There are 9 hidden switches. A switch that is on adds its own fixed numbers to the row, and there is some noise. The rows also spread widely along 12 directions, which tell nothing about the answers.
Some rows, each with its switches (1 for on, 0 for off) after it:
[-13   5  -5  12   7 -10 -35  13 -15 -23  -6 -17   8 -14  -5   9   7  -5
  -3   7  24   9   8   4  27  14   1   4  -3  14   4 -14  -1 -17   8   5
  15 -11 -15]	1 0 0 0 0 0 0 0 0
[  9  29  -7  -1  18  13  -1  50  -2  -3  15   0 -19   3   4  14  29  14
   2  16  11  15  10  -3  -6 -35   8  13   8 -13 -10   3  17  21  28 -14
  54 -38 -19]	1 0 0 0 1 1 0 0 1
[-10  10 -14  -4 -25   7   8   2  -1 -21   0 -12  21  -1  12   6   4  22
  11  20 -11  19  -5 -12  -4 -21   2   3   1 -10   4  -4  36   1  21  -4
   7 -28   3]	1 0 0 0 0 0 0 1 0
[ 12 -16 -18  -3   3 -14   4  -1 -24 -17   2 -15   9   7  -4  -4  10  -1
   0  23   0   7  23  -9   4 -10  -3   5 -11 -11 -16  -2  -6 -10  -1   6
 -12 -15   2]	1 0 0 0 1 1 0 1 0
[ 12  -9  -6  -1  10   2   3  16  -3  -4 -22  14 -15  27  -3  10   0   7
  -9  17  16   9  -8 -32 -15  -9  -3  27   5  -1 -17 -16 -20   7  18   2
  16 -22 -15]	0 0 0 1 1 1 1 0 1
[ -9  30   4 -32 -14  -8  -3 -24   0  -2  -2  -7  15   3  -7   9   7   8
  -8 -22 -10   7 -20 -12   2  -6  -7   6   2  19   6  19   9   7 -17 -16
  41  11 -19]	1 1 0 0 1 0 1 1 0
[ -7  -9 -15   3  14 -11   4  25 -25   6  -4 -15 -28 -21 -19 -17   4  11
 -23  12   4  28 -37 -26   4  -2  19   4   9   8  19 -16 -14  -8  17 -13
 -11 -15   2]	0 1 0 0 1 1 1 0 0
[-10  10  19 -20   1   4   5  -1  -3  21  -2  -3   5   5  -1  11  10  -6
  -3  -8 -10 -22  -2  -1 -21  -5 -13  23   6  -3  -7  28 -13  11   1 -10
  28   2 -14]	0 0 0 1 0 1 1 0 0
[-37 -10   2  28   9  20 -32  36 -12  -2 -27   0 -28  27  -7  20   9  17
  17 -23  43 -17 -13   4  19  -5   1  14   3  -5   4   0 -16 -11  13  -4
  44  10 -17]	1 1 0 0 0 1 0 0 0
[ -6 -23  12  37   9  -9  -9  19 -34 -15 -13  -7 -13  25 -22  10  13   5
   1   7  28 -12  11  17  13   2  -2  33 -17  -8 -15  -2 -22 -25   1   3
  16  -6   7]	0 1 1 0 0 1 0 0 1
[ -8   8 -13 -27  -7  20  24  15   1  13   5   6 -16 -13   2  -5  -1  16
  -7  23 -26  22 -34 -28 -16 -33  -3   7  16 -15  -1  -5  23  27  23  -4
   2 -14   7]	0 1 1 0 1 0 0 0 1
[-12 -17  -2 -11  -6   2  -6  -6 -25   2  -8  -5   0  14   0  15   4  -8
  11   6  -6 -13   6  -4  12 -13 -24  23  -6 -13 -30   2  -5  -5 -12   9
   6  13  -5]	0 0 0 1 1 1 0 1 1
[-20 -12  12  16  -3   8 -27  10  -8 -12 -13  11  -2  14   1  13   6   4
   7   5  23 -14   0  13   7   2 -14  15  -4  -2  -9   0  -1  -5  12  12
  15   3  -4]	0 0 0 0 0 1 0 0 0
[ -9   6   0  11 -11  11 -18   6  -4   4 -16  23 -19  -9 -12   3  13   0
  -3  18   9  11 -32  -2   8 -20 -19  17  -2  -9 -21 -12  29  26  19  26
  15  17   8]	0 0 0 1 0 1 0 0 0
[-15 -43  -6  -5  -3  -7 -16 -14 -37  -9   9   6 -13  -6 -15 -11   9  -8
   2  18   6  -6   6  17  22  -7 -11  -3  -2   4 -17  -6   0 -30 -14  14
 -39  12  25]	1 1 0 0 0 1 0 0 0
[-27 -27  17  17 -14  10   4  -2 -18   2  -4  18 -14  23 -13 -12  10  25
   4 -23  10 -20 -12  26  -8 -10  -9   5  -7  -5   6  11 -10 -13  -4 -14
   5  19  26]	0 0 1 1 1 0 0 0 0
[-28   8   7   2   1   0 -19  21 -26   7   3 -19  11 -43  -6   3   7 -11
  -9  30 -11   4 -13   6  10  -1 -15  25   1  -9  -1   7   8  13  22  11
   7  -1  -5]	0 0 0 0 1 1 0 0 0
[  0  12  -4  -6   9  -2  24  14  10  12  -9 -28   8   7   2  -2   0  13
  -4 -15  -6  -3  -4 -25 -21   4  10   5  -1 -12  15  26 -25  13  11 -13
  23 -15 -18]	0 0 0 0 1 1 0 0 0
[ -9  -5 -22 -28   2  -6  16 -10  -6   8  -2 -46  21 -10   7  -5 -11 -11
   5  -8 -25  -5   6 -25   8   6  -6  -3  -5 -11  -3  20 -21  -6 -15   7
 -18   3  -6]	0 1 0 0 1 0 0 0 1
[  3  -7  -5 -16  10  -2   9  -3 -23  13  11   6 -18   6 -16   2  16  -5
   1  11 -10   9   5  -1   9 -27  -9  17   9  -7 -19  -5   7   2 -21  -4
   6  12   3]	1 1 0 0 1 0 0 0 0
[ 19  -5 -13   2  12 -18   7  -7 -20   5   0 -10 -16  23 -20   0  20   3
   3 -10   4  12   9 -12  12 -19   5  11  -2   0 -16  -2  -9 -11 -27  -8
  19   3  -2]	1 0 0 1 1 1 1 0 0
[-24 -16   4  28 -14  12  10   4  -2  16 -34  11 -31  16 -18 -18   0  23
   2 -47  15  -1 -51 -12   4  -4   1   6 -14 -11  13   2 -15   7  -6  -2
   7  42  19]	0 0 0 0 1 0 0 0 1
[-21 -18  -3 -15   8  -1 -13   1 -24   5  -4 -16   0  10  -4   9  -1  -5
   4   2  -4 -17   4  -5   8  -3 -16  16   5  -3 -10  10 -20 -14 -13   0
   3   9  -9]	0 1 1 0 1 1 1 0 0
[  6   6 -18  -9  -5  -1  -4  10 -15  -7   6   1 -10 -26  -4  -8  20  -7
  -8  25  -3  17  -9  -9   7 -24  -4  -2 -10  -9 -19  -7  24  10  17  14
  -9  -7  11]	1 0 0 0 0 1 0 1 1
[  5 -18   2  16  -8   3   3   6  -8  -2  -8  18 -11  -3  -8 -19  18  -4
  -4  11  10 -10  -6  10  -9 -12 -16   6 -27 -21 -25  11  -1  12  14  31
 -23  12  31]	0 0 0 0 0 1 0 0 1
[ -2  10 -19   4   4   8  -9  17   3  -4  -8  -1 -22  17   0  -1  19  11
   8 -18  19 -12  -7  -3   4 -18  -2 -16 -14 -15 -12  11   3   9   9   9
  23  11   2]	0 1 1 0 0 1 0 1 0
[-10 -11   4  33   6  -6 -19  16 -29  -5 -17  -9  -1   3 -14   4  14  -9
   0   9  15  -9   3  11  10  -1 -12  29 -16 -14 -15  -9  -9 -10   3  14
   2  10   7]	0 0 1 0 0 0 1 0 0

New rows, each followed by its switches (1 for on, 0 for off):
[-38 -21  10 -16 -12   2  -4  -7 -24   4   2 -17  12 -10  -2   0  -6   6
   5  -1 -15 -10  -6   3   7   4  -8   9  11   4  13  15 -10 -17  -6 -14
  -3   2  -2]	1 0 0 0 1 1 0 0 0
[  8  15 -10 -19  -5  -4  -2 -21  26  -5 -18 -13   9  46  14  23  -8   8
  19 -36   3  -6   5 -33   7   1  -5   1   0   9 -12  13  -3  -3 -25   0
  36   1 -28]	0 0 0 0 0 1 1 0 1
[  6   6   4 -33  13  -6   1 -11   0  15   0  -6  -9  17   3  17   0 -13
  -1 -19  -5 -10   4 -23   1   2  -3  10  12  14 -11   8 -17  -3 -25 -14
  23   3 -26]	0 0 0 0 0 1 1 0 1
[  3  23 -10 -30   0   6   8  10   6   0  11  -3  -1   3  10   1  18   5
   1 -19  -3  -3   9  -5  -9 -21  -2 -12  -4  -5  -6  20   3  14  -1 -12
  27  -5 -11]	1 0 0 0 1 0 0 1 1
[ -8   0 -21  -8  -4   2  27 -16 -13  28 -17 -24 -21  30 -16   6   3  14
  20 -31 -20  12 -26 -39  19 -31   3  17   4 -20  -8   8   4   5 -36 -13
  27  34  -6]	1 1 0 0 1 1 0 1 0
[-18  15 -25 -42  -6  20 -11  16  19 -11  11   1  -2 -12  26   2  -4  14
   4   6  -4  11 -13 -18   1 -17  -6 -27  14   5   3   2  22  13  23   4
   4 -21 -10]	0 1 0 0 1 0 0 0 1
[-10   5  -8   9 -10  -7  -7  -2 -19 -17   0  -8  -1   3 -16  11   6  19
   5  18   1  35 -15  -8  27 -18   2  20   8   5   1 -19  31  -7  -2  -3
  23  -9   0]	1 1 0 0 1 0 0 0 0
[ 11  17  -9  -8   2  -9  15   0   3   0 -10 -19   3  19  -4  16  -4  13
  -3  11  -7  21 -13 -38  -5  -6  11  23  12   4   2  -2   4   3   6 -10
  30 -27 -22]	0 1 0 0 0 1 1 0 0
[-43 -27   7   2 -12   6 -42  -4 -30  -6 -18   9  -4 -15 -12   2   0 -14
   2   1  16 -17 -18  20  33   6 -35  16 -12   4 -21  -3  -9 -11  -4  31
 -10  40  10]	0 1 0 1 1 0 0 0 1
[ -4 -21 -11 -31  29  20   2  49 -13  14  13  18 -36 -22  11 -12   6 -12
 -19  33   4  -7   0 -13 -26 -15  -1  -5  17  -9  -6  -8 -28  12  38  -5
 -27 -27  -5]	0 0 0 0 1 1 0 0 1
[  4   1   3 -19  15   2  -1  15  -6   7   7  22 -24  -5  -6  -1   6   2
 -20  24   2  10 -12 -11 -15 -11  -3   7  16   6  -3 -10  -2  17  17  -8
  10 -11  -6]	0 0 1 0 1 1 0 0 0
[ 39   0 -12  -5  10 -21  14 -12  -5  -7  10  -1  -7  23  -8  -4  16  -3
  -2   6   0  12  24  -9   4 -14  -4   3 -14  -6 -31   1   1   2 -22  12
   2  -4   5]	0 0 0 0 1 1 0 0 1
[ -5 -32   8   5   6   1 -14   7 -26  -7 -13  22 -20   3 -19   0  11 -11
 -10  22  23  -9  -4   5   4  -3 -13  23  -9   0 -24  -8 -19  -7   8  19
 -10   5   8]	1 1 0 0 0 1 0 0 1
[  1  -8  19 -18  13  -1 -12   9  -2 -11  11  33 -11  -1  -7 -11  18  -3
 -27   2  31 -25  11  28 -27  11  -7 -13  -4  20  -2  16 -31  -4  20  -3
   1 -11   2]	0 1 0 1 0 0 0 0 0
[ 10   0 -10 -12 -18 -16  15 -41   2 -13  -2 -11  11  36 -12   6  -1  25
  11  -7 -13  18  -2 -19  12 -13  -1   5   1   7  -6   7  17  -8 -31  -4
  24  -1   3]	1 1 1 0 1 1 0 0 0
[-19  -5  10  -3 -23   0  -2 -27   1  -4 -25  15   0  14 -22  -1  -4  21
  -9 -20   8   8 -37 -10   2   2  -8  11   0  17   9   3  -4   3  -7  -1
  24  20   1]	1 1 0 1 1 0 0 0 0
[ -4 -10   2  11 -11 -16  -8  -7 -30 -12  -3  11 -27  20 -22  -5  16  18
  -3 -16  17  12 -24   5  23 -15  -1   7 -12  13  -7  -7   6 -21 -19  -7
  14  16  14]	0 1 0 0 1 1 1 1 1
[-29   2 -13  36 -25   0   8   5 -18   1 -35 -39  10   4 -15   0  -1  25
  13 -10  -6  13 -41 -22  18  -8  -1  25 -20 -29   8  10   9   4   8  13
  17  17   7]	0 1 0 0 1 1 0 1 0
[ -7  -4  -9 -19   2   3 -33  -1   8 -18  -3  19 -11  14  12   8  -3   6
  -1   4  19   0  -5 -12   6   1  -8 -15  13  22  -5 -15   4  -9   6   3
   6  -9 -12]	0 0 1 0 0 1 1 0 0
[ -3 -16 -16   2   6 -13 -15  -5 -19   3   6  -2 -22 -10 -12 -20  13  -4
  -1 -11   8   5  -6   5  26  -4  -4 -19  -9   1  -7  -3  -1 -10 -19  11
 -19  27  16]	0 0 0 0 1 1 0 0 0
[  6  -6 -31  -6  21 -14   9  13 -19  11  14 -43  -2 -18   0 -18  13 -12
   3   0 -13   1  20 -10  13  -6   4 -15  -8 -21  -7  13 -15  -6 -10   7
 -24   0   3]	0 0 0 0 1 1 0 0 0
[-12  -6  -3   1   6  10  -1  42 -30  -5  17   2  -5 -28   4 -12  22  -2
 -11  35   2  -3   7  19 -16 -21  -8   4  -7 -22  -6   1   3   7  36   1
 -16 -17  13]	0 0 0 0 1 0 0 1 0
[ -3   1 -15 -46  -1  18  30 -18  31  21 -10 -15  13  41  25   5 -12   4
  19 -38 -20 -34  11 -33 -31 -10 -10 -10   5 -15  -7  40 -25   9 -19  -5
   5  10 -17]	0 1 0 0 0 0 1 0 0
[-12 -11  15 -11 -27  -3   1 -23 -12 -10 -25  23   6  16 -12   7 -12  18
 -15  17  -2  18 -39 -28 -13  -2  -8  33   9  19   6 -14   2   2  10 -11
  11  -4  -7]	1 0 0 0 1 1 1 1 0
[  4 -15 -11  33  -8 -10  -2   9 -32 -20   4  -6 -11  12 -17  -2  22  14
  15  24   8  19   3  13  29 -30  -7  20 -18 -20 -28  -9  28 -12  -3  21
   0  -2  27]	0 1 0 0 1 1 0 0 1
[-17   8   5  23 -27  -5 -11   3  -2 -22  -5   3  -4  -4  -9  -9   8  36
  -2 -11  14  23 -37   5  16  -5   4  -4 -10  10  16   1  27  -2  14   1
  22  -3  15]	0 0 0 0 1 1 0 0 1
[  3  20   5  -7 -17 -15  14 -28  -2  10  -6 -15  14  -3  -9  -1   9  -2
  -3 -15 -18   2 -16 -11   1  -3  -8   9 -15  -6  -6  21  11  13 -17   4
  17  22   1]	0 0 0 0 0 1 0 1 0
[  0 -14 -36  16  -9   9  12  14 -15 -15 -12 -17   0  31   2   1  10  21
  23  23  -1   1   9 -13   1 -37 -10   8 -17 -43 -31   1  11   1  16  23
  -2 -11  17]	0 1 1 1 1 1 0 1 0
[  2  10 -18 -21  35  11   0  32   3  26  -3 -19 -10  -2  11   7   7 -23
   1  -7   0 -18  21 -19  -9  -5  -8   3   3 -22 -15  12 -33  22   1   4
  12   7 -29]	0 0 0 0 1 0 0 0 0
[  8   6   4  19  -6  -6  20  -6  -7   6  -7   2  -4  13 -22 -12  20  14
  -5 -12  -3   4  -9   5  -9 -18  -6  15 -17 -17  -9  10   3  14  -8   3
  19  17  21]	0 0 1 1 1 0 0 0 0
[-11   8 -15 -30  32   5 -16  28  -6  24  -4 -24 -13 -30   0  -5  10 -30
 -15 -15   2 -21   2 -16   2   6  -6  -9  -4  -6  -5  21 -43  18   5   5
  11  12 -23]	1 0 1 0 1 1 0 0 1
[-19  -7 -13 -23  -3  -1 -21  11 -32 -10   9   2  -9 -27  -9  -7  15   1
 -15  24   3  10 -17   0   7 -17  -8  -3   5  11  -5  -4   6  -8  19   0
  -6 -10   3]	1 1 0 1 1 1 1 1 0
[ -9 -23   3  -1  10   1 -20  17 -24  -6   0  18 -17 -10 -11  -5  10  -3
 -14  25  17   3  -2   5   2  -3  -7  10   4   6  -5 -12 -12  -4  16   3
  -7  -5   2]	1 0 0 0 1 1 0 0 0
[-24   2   0  -8 -10  -6  -4 -10  -5   6 -18 -18   6 -10  -6   9 -20   9
  -6   3 -12  23 -38 -35  13  12   1  17  17  13  20 -10   2   0   1  -8
  14   0 -18]	0 0 0 0 1 1 0 0 0
[-38 -33  12 -26  10   9 -51  -1 -18   7 -18  22 -16 -15  -2   4 -12 -31
 -15  -3  18 -33 -13   3  16  25 -35   4   1  18 -14  -4 -41  -2  -3  21
 -15  38 -12]	0 0 1 0 1 1 0 0 1
[ 19  12 -39   7  17  -2  16  21   4   3 -22 -34  -3  16   4   5   4  -3
   5  -4   7   8   8 -44  -2  -9  11   3 -11 -27 -13  -9 -18   7  10   7
  11 -13 -19]	0 0 0 1 0 0 0 1 0
[ -8  -1 -17 -23  11  19  17  28   7  14  -8  -5 -17 -13  12  -2 -10   2
 -10  12 -10   5 -20 -39 -21  -8   8  -1  16 -10  10 -10 -12  14  30 -10
  -8 -23  -7]	0 0 1 0 0 0 0 0 1
[-11  -7  10 -11  -9  -2 -11 -10 -26  -5   8  28 -23  -8 -21  -2  17   4
 -13   8   8  11 -22  12  10 -16  -6   5   5  16  -3 -13  18  -8  -4 -10
   4  13  12]	1 1 0 0 0 0 0 1 0
[-13 -25  -6 -25  -8   4 -11  -6 -17  -4  -8   9  -7   1   9   1  -7  -9
  -1   9  -1  -9 -11 -17   0  -2 -15   1   1   5 -14  -8  -8 -12   2   6
 -27   4   1]	0 0 0 0 0 1 1 1 1
[ -6 -26  -2  20   7  -7  -5   7 -22  -6 -11   0 -22  18 -17   0   3   9
  -1   4  21   2  -7  -3  13   2   4  13  -3   0  -3 -11 -15 -20  -1   1
  -3   1   4]	0 1 0 0 0 1 0 0 0
[-26 -13  -3  21  -5 -10  -1  -3 -18  -9 -33 -40  12  26 -12  20 -22  23
   9  -3   2  11 -18 -30  23  16   7  32   5   2  17  -8 -18 -23  -5  -9
  27  -9 -19]	0 1 1 0 1 1 0 0 0
[  3 -13 -13 -14  -2  -9  19 -10  -8  -2  -2 -14  -3  18  -1  -5   0   8
   0  -4  -2  -5   0 -17  -5  -1   6  -7  -4  -4  -2  10 -15 -15  -6  -7
  -9  -6   1]	0 1 0 0 0 1 0 1 0
[-12 -22 -17  -7   4  14   6  16  -1   0  -3  -1 -12  23   9  -6   3  18
  13  -9   8 -12   8 -11  -9 -15   3 -12   4 -12   3  11 -16  -6   8  -8
  -3  -9   0]	1 0 0 0 1 1 0 0 0
[-13 -18  -1  -4   7  -2  -3   5 -19   9  -4  -2 -14  -5 -14  -8   4  -3
  -7   3   4  -5 -12  -2   4  -1  -8   7  -2  -4  -4   7 -18  -1  -2   6
  -7  15   4]	0 1 0 0 1 1 0 0 0
[ -4   8  -1 -19   2   9  -2 -11   9  18 -13   5  -3   4  -3   4   6 -13
   2 -19  -2 -12  -4 -13  -1  -6 -14   6  -2  -5 -12  11  -6  19 -14   7
  15  28 -12]	1 0 0 0 0 0 0 0 0
[ 25  21  17  -8   6 -20  13 -11  -6   5   7   4   2  -3 -24  -9  28  -3
 -25  -1  -4   1   1   3 -21  -7  -1  15 -10   7  -8  22  -4  15  -6  -7
  28  -3   3]	1 0 1 0 0 1 1 0 0
[  0 -16 -10  12  -3  -4  -7  -8  -5 -16  -7  11 -18  32  -6   3   4  19
  14 -13  22  12   2  -6  18 -10   8  -5   5   9  -1 -21  10 -23 -15  -8
   7   0   5]	1 0 0 0 0 0 0 0 0
[-20  -5  -9  -8 -13  21  10   5  10   6  -4   9 -10  18  14  -4  -2  26
  16 -17  -2  -3 -14 -10  -9 -20  -4 -10   8 -11   8   7  10   8   5  -8
   5   6   5]	0 0 0 0 1 0 0 0 0
[ -2 -12 -13  -5  22   9  17  23 -12  26  -9  -9 -29  21  -4  -4   5   5
   1 -11  -3 -10  -6 -26 -15 -17   4  10   7 -18  -2   4 -29   4  -2 -16
   6   3  -7]	0 0 1 0 1 1 1 0 0
[ 21  16 -12  14  -5 -14  28  22 -27 -21  29 -11   0 -11 -12 -15  31  28
 -14  40 -11  36   5   9 -13 -35  15   4  -6 -15   1 -11  35  -2  27 -18
   7 -47  25]	0 0 1 1 1 0 0 1 0
[ 30  17  -2 -27 -13 -16  19 -31  -6  -9  -3   0  18  12 -10  10  10  -6
 -13  15 -21  13   5 -23 -13 -17 -11  24  -7   4 -27  -1  11   8 -13  -1
  18 -12  -2]	1 0 1 1 0 0 1 1 1
[-13   3 -29 -31 -18  12 -16   0  18 -20   4   7  -4   3  16 -13   6  24
   8 -16  10   1 -16 -10   4 -20  -6 -41  -3   8  -2  18  18   2  11  14
  -1  -6   9]	1 1 0 0 1 1 1 0 1
[ 11  -3  -1 -30  -9  -3  12 -13 -14   6   2  21 -16  -5  -9  -6  12  -4
 -16  14 -12  14 -23 -21 -11 -21  -5  10   4   7 -14  -6  11   9   0  -6
  -6  -1   7]	1 0 0 0 0 1 1 1 1
[ -2  27  -9   0 -10   9  13  12  15  -7 -14   1 -17  29  -3   2  14  41
   0 -43  15  10 -25 -20  -8 -20  17  -9  -2   3  16   6   3   9   7 -30
  60 -11 -10]	1 0 1 1 1 0 0 1 1
[ -9   1 -12  -3 -16  -2  25  -2 -23   7   8 -28  17 -18  -2 -15  13   5
   3   8 -28   3  -2  -1  -6 -21  -8   5 -13 -29  -5  16  12   4   4   2
 -13   1  18]	0 0 0 1 1 0 0 1 0
[ 17 -16 -14 -28  -1 -17  18 -32  -9  -3  12 -10  -2  16  -9  -6   7  -2
   5  -4 -12   0  17 -11  10 -10   0  -8  -4   4 -19  13  -4 -18 -33   2
 -14  -1   9]	1 1 0 0 0 1 0 0 1
[ -1 -15   9 -20  -3   1 -10   9 -14 -24  13  21   5 -12   4   3   3  -3
 -18  54   6   1   6   7 -14  -3 -13  11   5   9 -15  -5   4  -4  34  13
 -15 -39   4]	0 1 0 0 0 1 0 0 1
[ -5  -7  -9  19   2  -7 -16   8  -9  -9 -28   1 -10  -2 -14   0  -8   5
 -12  18  17  28 -30 -28  15   9   0  18  -1   5   2 -27  -4   5  16  16
   3  -1  -7]	0 0 0 0 1 1 0 0 0
[-26  27  16 -21 -22  -2  -9  -1 -11   0   5 -10  10 -28  -7   0  17   6
 -14 -12  -6  -7 -34  11  -4  -6 -10   4  -9  11   5  31  11   6  16  -6
  30   1  -1]	0 1 0 1 0 1 1 1 1
[ 15   3 -13  -6  -8  -3   8  -8   4  -7  -5  10 -16  11  -8  -1   6  13
  -3   7  -1  24 -18 -24   4 -19   4   2   1   3 -11 -12  22   7   0   2
  11 -10   8]	1 0 1 0 0 1 0 0 1
[ 32  23  19 -23  -7 -20  53 -34   3   7  17  -4  17  17 -11   8   3  15
 -15  15 -39  25   4 -20 -29 -11   9  29  15   6   4   7  18   9 -17 -33
  28 -29  -3]	0 0 1 0 0 0 0 0 0
[ 16  10  15 -37  -1  -2  37 -14   7  27   8  16  -2  -1 -14 -24  19   4
 -27 -13 -23 -12 -12  -9 -50 -16  -7   2  -4  -3   0  42 -18  33  -4 -14
   9   9  10]	1 0 1 0 1 1 1 0 0
[-11 -14  -3  25  -7 -14 -20   1 -41 -18   4  -5 -18  15 -18   4  22  11
  13  -5  18   6  -1  23  41 -18  -7  10 -19  -3 -21  -5  16 -27 -20   6
  13  18  16]	0 1 0 0 1 1 0 1 1
[ 38  -3 -19   6  17 -25   4  11 -26 -32  11   9 -16  27 -15  -1  19  10
 -16  33  20  30  19  -7   0 -18  10   7  -5   7 -18 -31   2 -19   1  -7
   2 -33   3]	0 1 1 0 1 0 1 1 0
[-19 -19  -8   4 -11   1 -14 -11 -13  -3 -21  -7   8   8  -3   9 -13   1
   8  18  -7   4 -12 -18  17  -2 -20  21   0 -10 -14 -12   5   1  -4  21
  -5  12   1]	0 0 1 0 1 1 0 0 0
[-12   5 -15   6  -8   6 -18  24 -14 -16   3  -3  -6 -26  -5  -7  19  12
  -3  24   8  20 -15   2  13 -23  -4   0  -5  -6  -8  -6  25   8  32  15
  11 -19  10]	1 0 0 1 1 1 0 0 1
[ -9   9  15 -12   0  -9   8  -1 -10  11  -8  -4   7 -34 -20 -13   2  -3
 -34   5  -8  13 -29 -13 -14  13   2  16   3  12  21   6 -17  16  12 -11
   7   1  -5]	1 0 0 0 1 0 0 0 0
